There are 9 hidden switches. A switch that is on adds its own fixed numbers to the row, and there is some noise. The rows also spread widely along 15 directions, which tell nothing about the answers.
In the rows, 128 means zero.
Some rows, each with its switches (1 for on, 0 for off) after it:
[124 140 122 154 115 126 140 124 112 143 160 130  95 146 102 119 121 121
 116 112 155 107 143 120 134  97 113]	0 0 0 1 1 0 0 0 0
[109 123 131 127 163 148 130 129 107 119 114 116 135 131 137 121 129 143
 174 131 108 116 133  77 119 127 139]	1 1 1 1 0 0 1 1 1
[124  89 147 135 166 126 165 144 130  59 120  87 136 162 127 190 162 129
 104 123  87  96 128 110  63  71 120]	0 1 1 1 0 0 1 1 1
[125 163 138 140 152 165 129 132  75 124 126 159 114 145 133 104 145 102
 150 116 144  72 132 107 117 112 137]	1 0 0 1 1 0 1 0 0
[112 109 120 135 119 140 175 136  70 134 162 138 111 141 113 101 146 107
 146 136 164  85 111 144 110  77 127]	1 1 1 1 0 1 1 0 1
[134 164 164 103 108 118 121 107 100 129 124 157 166 146 124 131 121 138
 141 134 121 125  95 111 124 127 143]	1 0 0 0 1 0 1 0 1
[130 164 104 149 118 150 206  83 146 108 150  80 154 101  77 108 154 140
  72 124 205 125 109  93 155  80 156]	0 1 0 1 0 0 0 0 1
[148 129 108 137 130 136 201  92  81 111 102 145 141 135 134 101 146 112
 103 164 148  90  87 113  79 134 148]	0 0 0 1 1 1 0 0 1
[123 107 150 134 131 129 142 136 124 109 147 104 126 158 110 164 131 131
 103  96 113 101 135 113  92  77 102]	1 1 0 1 0 0 1 1 0
[112 125 109 113 121 169 148 159 114 148 134 155 158 154 102  88  82 110
 128 118 154 107  87  91  98  87 123]	1 1 0 1 1 0 0 1 1
[107 114 125 146 130 122 172 144 109 169 174  95 126 105  59 147 155 143
  85  97 135 132 112 108 128 114 129]	1 0 0 1 0 0 0 0 1
[113  95 109 117 134 160 149 113 128  91  43 128 155 155 148 108 143 113
 112 152  99 104 117 153 102 115 150]	1 0 0 0 0 0 1 0 0
[133 130 107 134 117 129 134 108  98 133 133 116 111 129 119 142 101 114
 133 144 144 114 149 139 111  97  98]	1 0 1 1 1 0 0 0 0
[112 133 156  98 144 171  98 159 116  86  93 186 126 171 167 123 136  97
 132 138 109  84 137 110  96  94 105]	0 0 0 0 1 0 1 1 0
[ 93 139 131  81 120 183 156 133 102 151 125 147 113 100 138 110 118  94
 122 154 146  85 137 112 101  67  97]	1 1 0 1 1 1 1 0 1
[142 149 142 150 128 124 144 129 110  91 131 143 124 140 136 182 150 116
  90 140 133  86 158 115  94 109  87]	1 1 0 1 0 1 1 1 0
[109 164 121 125 127 158 179 142  97 149 143 164 126 115 140  82 114 108
 143 146 165  85 118  97  83  70 130]	1 0 0 1 0 0 1 0 0
[113 125 114 137 109 118 165 105  98 152 107  95 144 141  85 117 119 129
 148 141  97 125 135 159 124  70 154]	1 0 0 1 0 0 0 0 0
[131 141 130 146 161 118 206 133  44 147 188 109  92  64 108 139 146 107
 177 153 149  83 128 162 102  69 127]	1 1 1 0 1 1 0 0 0
[120 136 138  91 147 156 120 131  94 120 154 137 117 123 158 108  92 117
 188 122 141  95 126 104 102 100 114]	1 1 0 1 0 0 1 0 1
[104 142 164  95 134 114 148 134 156  85 137 132 101 105 168 189 160 114
 102 177 122 108 170 129 110  95  92]	0 0 0 1 1 1 0 0 1
[ 92 136 162  58 124 126 155 147 128 160 119 130 113  77 144 162 131 104
 110 155 134  96 137 161 119  96 112]	1 0 0 1 1 0 1 0 1
[119 140 151 120 133 122 133 133 133 111 109 141 116 145 147 148 131 119
 134 147 116  92 155 120 133 114 121]	0 1 0 1 1 1 1 1 1
[113 129  84 142 117 153 159 128 166 119  74 137 132 133 147 109 115 101
  75 156 195  87 148 142 142 110 120]	1 0 1 1 0 0 1 1 0
[131 139 144 115 141 121 125 161  95 125 104 115 180 124  34 166 181 121
 124 103 127 135 101 179 172 127 163]	0 1 0 1 1 0 0 1 0
[105 156 108 154 120 134 224 104 113 152 140 123 133 139 121  71 110 114
 154 161 161  74 109 123 121  51 174]	1 1 1 1 1 1 0 0 1
[ 87 110 120 141 142 128 145 153 138 142 106 129 106 138 129 136 158 116
 116 132 109  91 152 157 146 134 136]	1 1 0 1 0 0 0 0 1
[122 142 146 112 136 156 117 109 102 127 118 104 138 148  89 143 145 109
 113  94 126  93 129 145 160 112 141]	1 1 0 1 1 0 0 0 1
[109 175 137 107 175 146 161 153 136 122 106 141 146  91 157 141 117 125
 167 154 110 101 127  88  81 108 140]	1 1 0 1 1 0 1 0 0
[103 187 122 147 137 177 157 149 112 139 100 171 121 134 126 114 132 102
 120 159 124  74 165  71 117  72 115]	0 1 0 1 1 1 1 1 1
[144 130 118 124 181 154 142 113  52 128 107  66 124  85  98 159 122 105
 165 120  96  90 150 161 137  99 132]	1 1 0 0 0 0 0 1 1

New rows, each followed by its switches (1 for on, 0 for off):
[161 125 122 151 141 147 116 151  75  98 148 147 124 147  94 160 130 105
 108 103 127 105 121 118  88 115  88]	0 0 0 0 1 1 1 0 0
[126 129 127 127 119 115 149 151  95 112 123 174 142 118 121 125 150 139
 154 174 115 149 109 118  94 122 122]	0 0 0 0 1 1 1 0 0
[130 131 174  80 129 113 107 152 112 108 157 139 112 135 137 177 123 110
 146 117 134  98 131 156 115 103 101]	0 1 0 1 1 0 1 0 1
[123 187 153 122 165 154 147 120  71 176 134 116 138  99 101 131 139 125
 134  96 122  87 122  82 131 128 153]	1 0 0 1 0 0 1 0 1
[ 99 129 188  53 115 157  62 115  69 194 151 102 113 111  70 153 123 125
 140  79  89 134 150 113 170 113  97]	1 0 0 1 1 1 1 0 1
[ 97 154 158  85 130 192 133 126 107 133 128 147 123 140 141 121 122 103
 114 119 119  75 132  74  85  68 100]	1 1 0 1 1 0 1 0 1
[148 155 120 101 128 117 131  87 116 131  88  99 163 114 133 151  64 143
 157 148  94 140 129  99  97 122 128]	0 0 0 1 0 0 1 0 1
[116 143 130 138 108 185 122 117 109  65 115 175 182 189  98 108 182 127
  98 137 127 130  96  75 122 105 129]	1 1 0 0 1 1 0 0 1
[ 97 120 107 139 185 156 170 175 133 121 144 129  95  88 152 119 143 105
 127 132 152  80 137 127 124 114 134]	1 0 0 0 0 0 0 0 1
[135 193 135 167 134 142 183  87  97 135 106 120 133 129 137 127 121 125
 111 146 113  74 153  84 101  68 136]	1 0 0 0 0 0 1 1 0
[ 87 101 138 114 133 162 185 115  99 157 149 110 101 104 125  88 150 139
 109 139 129 118 117  65 103  81 119]	0 0 1 0 0 0 0 1 1
[141 155  97 195 138 120 176 101 116 107 156  91 103 118 102 141 140 121
 111 133 170  96 166 137 151  94 131]	1 0 0 1 0 1 0 0 0
[135  99 127 117 151 154 128 151 109  96 124 122 122 145 135 174 126  95
  84 104 124  80 128 132  74 110  92]	1 0 0 1 0 0 1 0 1
[119 141 151 105 120 116 106 136 133 101 120 140 134 117 135 201 149 123
  98 165 125 132 155 138 135 120  88]	1 0 1 0 1 0 0 1 1
[133 139  99 148 104 184  91 122  93 148 142 122 113 153  65 116  98  93
 105  79 183  93 144 147 178  81  94]	1 1 1 0 1 0 1 0 0
[122 166 128 127 149 166 118  84 124 119 100 141 146 147 156  96 113 133
 136 135 120 109 126  46 131 164 146]	1 0 0 1 1 1 0 0 1
[108 127 117 139  71 141 136  89 159  92 127 148 108 167 152 128 124 125
  82 167 151 119 165 108 110  89  74]	1 1 0 1 1 1 0 0 0
[129 148  89 149  73 124 148 109 144 125  86 132 180 161  90 143 103 123
  76 160 125 138 130 147 134  82 124]	1 0 0 0 0 0 0 0 1
[123 188 158 125 128 129 157 130  68 164 134 139 106  73  87 147 187 118
 108 143 161 101 157 131 156 106 121]	0 0 0 1 1 0 1 1 0
[123 149 141 128  98 104 192 114 131  87 126 176 130 165 179  92 138 106
 133 185 177  69 123 161 108  75 145]	0 1 0 1 0 1 0 1 0
[108 141 137 104 135 148 143 130  75 161 142 113 111  78 108 131 132 120
 149 140 148 115 151 119 125  82 105]	1 0 1 1 0 0 1 1 0
[158 169 118 126 133 159 152  93  65 110 122 134 156 126 115  77 112 121
 162 137 178 108 107  88 113  94 146]	0 0 0 1 0 0 1 1 0
[110  53 101 164 155 121 161 155  84 155 143 110 102 150 107 122 120 143
 147 108  60 126 115 101  50 130 116]	1 0 0 1 0 0 0 0 0
[157 168 136 149 137 140 161  87  98 106 168 110 130 107 114 146 158 107
  67 111 209  79 118 134 145 119 125]	1 0 1 0 0 1 0 0 0
[147 128 107 102 125 147 176 103  78 136  84 114 153  86 102 137 135  94
  92 156 151 100  98 184 121 118 137]	1 0 0 0 1 0 0 0 1
[107 108 113 133 136 130 164 185 102 126 116 142 143 126  99 144 137 105
 130 153 105 112 128 166  94  65 121]	1 0 0 0 0 0 0 1 0
[106  66 149  87 112  96 113 169 133  92 183 150  87 104 160 178 157 127
 117 152 152 145 138 177 116 133  65]	1 0 0 0 0 0 0 0 1
[141 104 147  91 105 165 169  74  52  92 127 106 146 131  96 133 164 110
  95 145 143 106 103 126  90  70 105]	1 1 0 1 1 1 0 1 1
[114 103 110 182 137 131 191 159 120 118 151 128 129 148  90 120 147 139
 108 125 130 118 116  78  85  84 126]	1 0 0 1 1 1 1 1 0
[130 120 103 129 123 164 128 164  83 108  94 185 153 135 100 141 175 108
  88 146 132 119 107 111  92 158  98]	0 1 0 1 0 1 1 0 1
[131 103 109 124 115 168 143 128  98 127 107 158 114 170 141 114 105  83
  82 126 157  59 122 135  94 111  93]	1 1 0 1 1 0 0 1 1
[116 111 111 131 141 157 113 168 157  76 116 157 131 178 159 147  97 101
 119 135 142  92 141 110  81  94  83]	1 1 1 1 1 0 0 1 0
[103 108 121 121 165 143 170 199 104 134 136 133 113  92 105 162 156 108
 117 138 115 105 135 126  87  93 102]	0 1 0 1 0 0 0 1 1
[108 158  79 180 155 184 181 181  86 133 116 144 130 132  71 112 144  86
 126 135 138  76 139 114 111  43 138]	1 0 0 1 1 0 1 0 1
[163 133 163 102 137  93 137 119 128 118 122 129 171 160 121 152 112 124
  94  91 153 100  71 145 116 161 155]	0 0 0 1 1 0 0 1 0
[116 121 169  76  87 116 177  82  91 138 128 104 115  93 144 171 148 128
  93 172 130 106 144 143  73  66  81]	1 1 1 1 0 0 1 1 0
[122 136 104 147 105 154 132 100 105  92  90 137 118 156 133 134 147 122
 121 169 115 117 167 107  94  88  91]	0 1 1 1 0 0 1 0 0
[143 121  98  98 111 144 131  73  98 141 111 100 109  99 149 111  57 120
 156 152 155 119 144 126 121 117 101]	1 0 0 1 1 0 1 0 1
[120 166 118 164 113 122 106 142 149 125 144 140 160 148  67 134 135 156
 113 117 144 171 142  70 174 134 124]	0 0 0 1 0 1 0 1 0
[129 149  94 121 113 148 140 121 124 165 115 132 124 117 125 131  63  98
 100 138 154  96 138 125 114 109  97]	1 0 0 1 1 0 0 0 1
[106 105 113  90  95 134 163 131 167 131  79 142 152 128 147 119  93 110
  93 161 135 110 108 168 107 101 121]	1 1 0 0 1 1 1 0 0
[151 123  90 200  83  62 185  62 186  68  63 133 136 195 189 137 131 159
  74 203 159 116 147 120 116 156 138]	0 0 1 1 0 0 1 1 1
[139 118 129 140 106 157 134 103  68 124 160 129 117 136  98 141 141 118
  74 122 143 113 134  98 116 102  76]	1 0 0 0 0 1 0 1 1
[113 112 156  97 112 142 159 121  89 117 144 125 108 126 132 147 142 112
 113 145 113  99 130 135  82  51  96]	1 0 0 0 1 0 1 0 1
[143 129 157 128 120  86 123  89 108  91 117 102 131 162 141 148 118 149
 173 144  92 127 147 142 142 102 144]	0 0 0 0 0 0 1 1 1
[118  78 110 117 134 132 123 121 143  60  88 126 121 140 165 156 143 141
 132 185 109 149 148 105  94 136  91]	0 1 1 1 1 0 0 1 1
[132 106 107 157 131 133 171 127 104  88 146 145 116 144 156 106 135 129
 146 148 148 100 111 117  89 111 124]	1 1 0 0 0 0 1 0 1
[103 141 132 168 125 144 190 124 109 110 102 151 141 131  99 112 229 129
  74 162 163 102 117 114 165 117 162]	1 0 1 0 1 1 1 1 1
[129 147 119 109 114 137 166 125  79 100 116 154 154 119 139 110 125 112
 181 184 139 108 112 159 103  68 139]	1 1 0 0 0 0 1 0 1
[121 179 132 120 139 155 147 119  98 157 135 136 113 114 129 118  98 110
 154 138 140  83 146  96 111  84 116]	0 1 1 1 1 1 1 0 0
[125 147 146 124 100 106 131 104 138  96 125 153 124 157 169 147 122 133
 127 165 137 114 142 112 108 117 109]	1 0 0 1 1 0 1 0 1
[136 155 127 112 125 141 133 121 103 109 113 147 166 128 109 108 125 140
 155 143 142 149  97  88 106 120 141]	0 0 0 1 1 0 1 0 0
[ 98 108 131  75 154 173 148 168 148 122  73 145 171 145 120  98 137 102
  99 113 132  97  71 124 110 120 169]	0 0 0 1 1 0 1 0 1
[131 112 140 109 125 101 113 154 112 106 164 119 120 138 109 150 113 121
 167 113 145 127 132 171 128  85 116]	0 0 0 1 0 0 1 0 0
[133 112 103  85 113 187  84 132  57  99 122 160 138 156 117  84  72 101
 212 152 126 140 121 101  91  71  92]	0 0 0 1 1 1 1 0 1
[ 99 112 130 132 160 183 147 138 160  50  85 137 127 157 136 112 209 110
  86 127 142  91 128 111 138 120 149]	0 1 0 1 1 1 1 0 0
[ 98 110 115 157 144  96 143 206 130 148 121 158 123 127 113 179 151 136
 123 144  86 129 140 128  98 148 115]	1 0 0 1 0 0 1 0 1
[132 163 185  82 162 106 143 125 137 126 130 114 137 109 170 171 108 116
 134 113 136  69 131 143 114 118 137]	1 1 0 1 0 0 1 1 0
[123 169 154  97 126 145 118  98 111 133 119 153 114 117 170 113 126 130
 130 140 141 105 143  82 109 141 111]	0 0 0 1 0 0 1 0 0
[105  74 120 113 115 104 146 155 142 146 142 132 104 112 130 145 129 139
  93 139 120 143 121 140 108 146  96]	0 0 0 0 0 0 0 0 1
[115 120 110 153 135 142 204 110  85 156 131 104 100  86 112  99 136 132
 135 153 137  96 136 116 132  91 132]	1 1 0 0 1 1 1 1 1
[118  85 165  78 164 148 108 147 105  77 134 106 124 124 143 150 145 113
 147 109 123 106 127 150 132 102 121]	1 0 0 0 0 0 1 1 1
[163 164 143 154 150 140 143 118  94  93 170 150 123 138 137 138 143 113
  98  98 193  72 100 102 124 144 130]	1 0 0 0 1 0 1 0 1
[105 105 133  75 126 151 160 152 110 176 102 127 125 112 121 125  97  93
  91 127 123  82 122 136 100  92 111]	0 0 0 1 0 1 1 1 1
[110 154 153 105 163 158 183 124 111 142 119 140 113  95 157 112 152  93
  90 146 167  55 119 116 132 114 144]	0 0 1 0 1 1 0 1 1
[126 200 112 133  85 151 167  73  92 175 117 111 128  94  99 141 114 114
  90 159 170  94 162 119 139  71 104]	1 1 1 1 0 0 1 0 1
[ 91 130 164  92 130 127 137 179 105 151 176 150 102 106 111 142 150 102
 137 122 158  94 133 159 147  89 118]	1 0 0 1 1 1 1 0 1
[ 95 112 127 112 157 139 121 157 133 109 108  94 121 118 118 176 135 125
 161 133  76 120 169 142 126  86 118]	1 1 0 1 0 0 1 0 1
[139 185 139 122 131 134 137  78  99 121 154 118 119  80 149 147 123 136
 132 155 150 123 154  88 131 121 104]	1 0 0 0 0 0 0 0 1
[108  89 151 103 147 130 121 124  97 131 160  89  94 117 118 120 141 135
 168  95 130 120 137 142 144 112 131]	1 0 0 1 0 0 1 0 0
[133 133 142 135 112 103 132 116 106 138 113 110 161 167  90 141 106 145
 152 119  91 125 119 138 127  87 144]	0 1 1 0 0 0 1 1 0
[154 125 102 174 129 111 169 140  88 121 106 149 144 159  92 139 155 125
 107 129 133 100  92 136 103 154 147]	0 1 0 1 1 0 1 0 1
[111 145 151  72 153 174 112 110  98 192 101 104 115 107 116 104  86 113
 136  85 105  93 129  97 130 124 133]	0 0 0 1 1 0 1 0 0
[148 162 147  99 151 134 153 121  81 100 100 145 141 102 139 149 159 105
 131 151 144  94 114 140  93 123 135]	0 0 0 1 1 0 1 0 0
[122 121 109 150 167 136 172 146 109 154 130 122  95 115 134 104 122 111
 143 113 144  65 129 133 136 142 152]	0 1 0 1 0 1 1 0 1
[131 163 129 106 151 156 138 141 106 110 135 145 165 103 119 120 137 115
 134 127 188 108 102 109 141 135 141]	1 1 0 1 0 0 0 1 1
[ 93 176 161 136 104 143  92 107 113 186 139 151  80 146 136 140 130 120
 103 111 105  82 190 111 175 131  94]	1 1 0 0 0 0 0 0 1
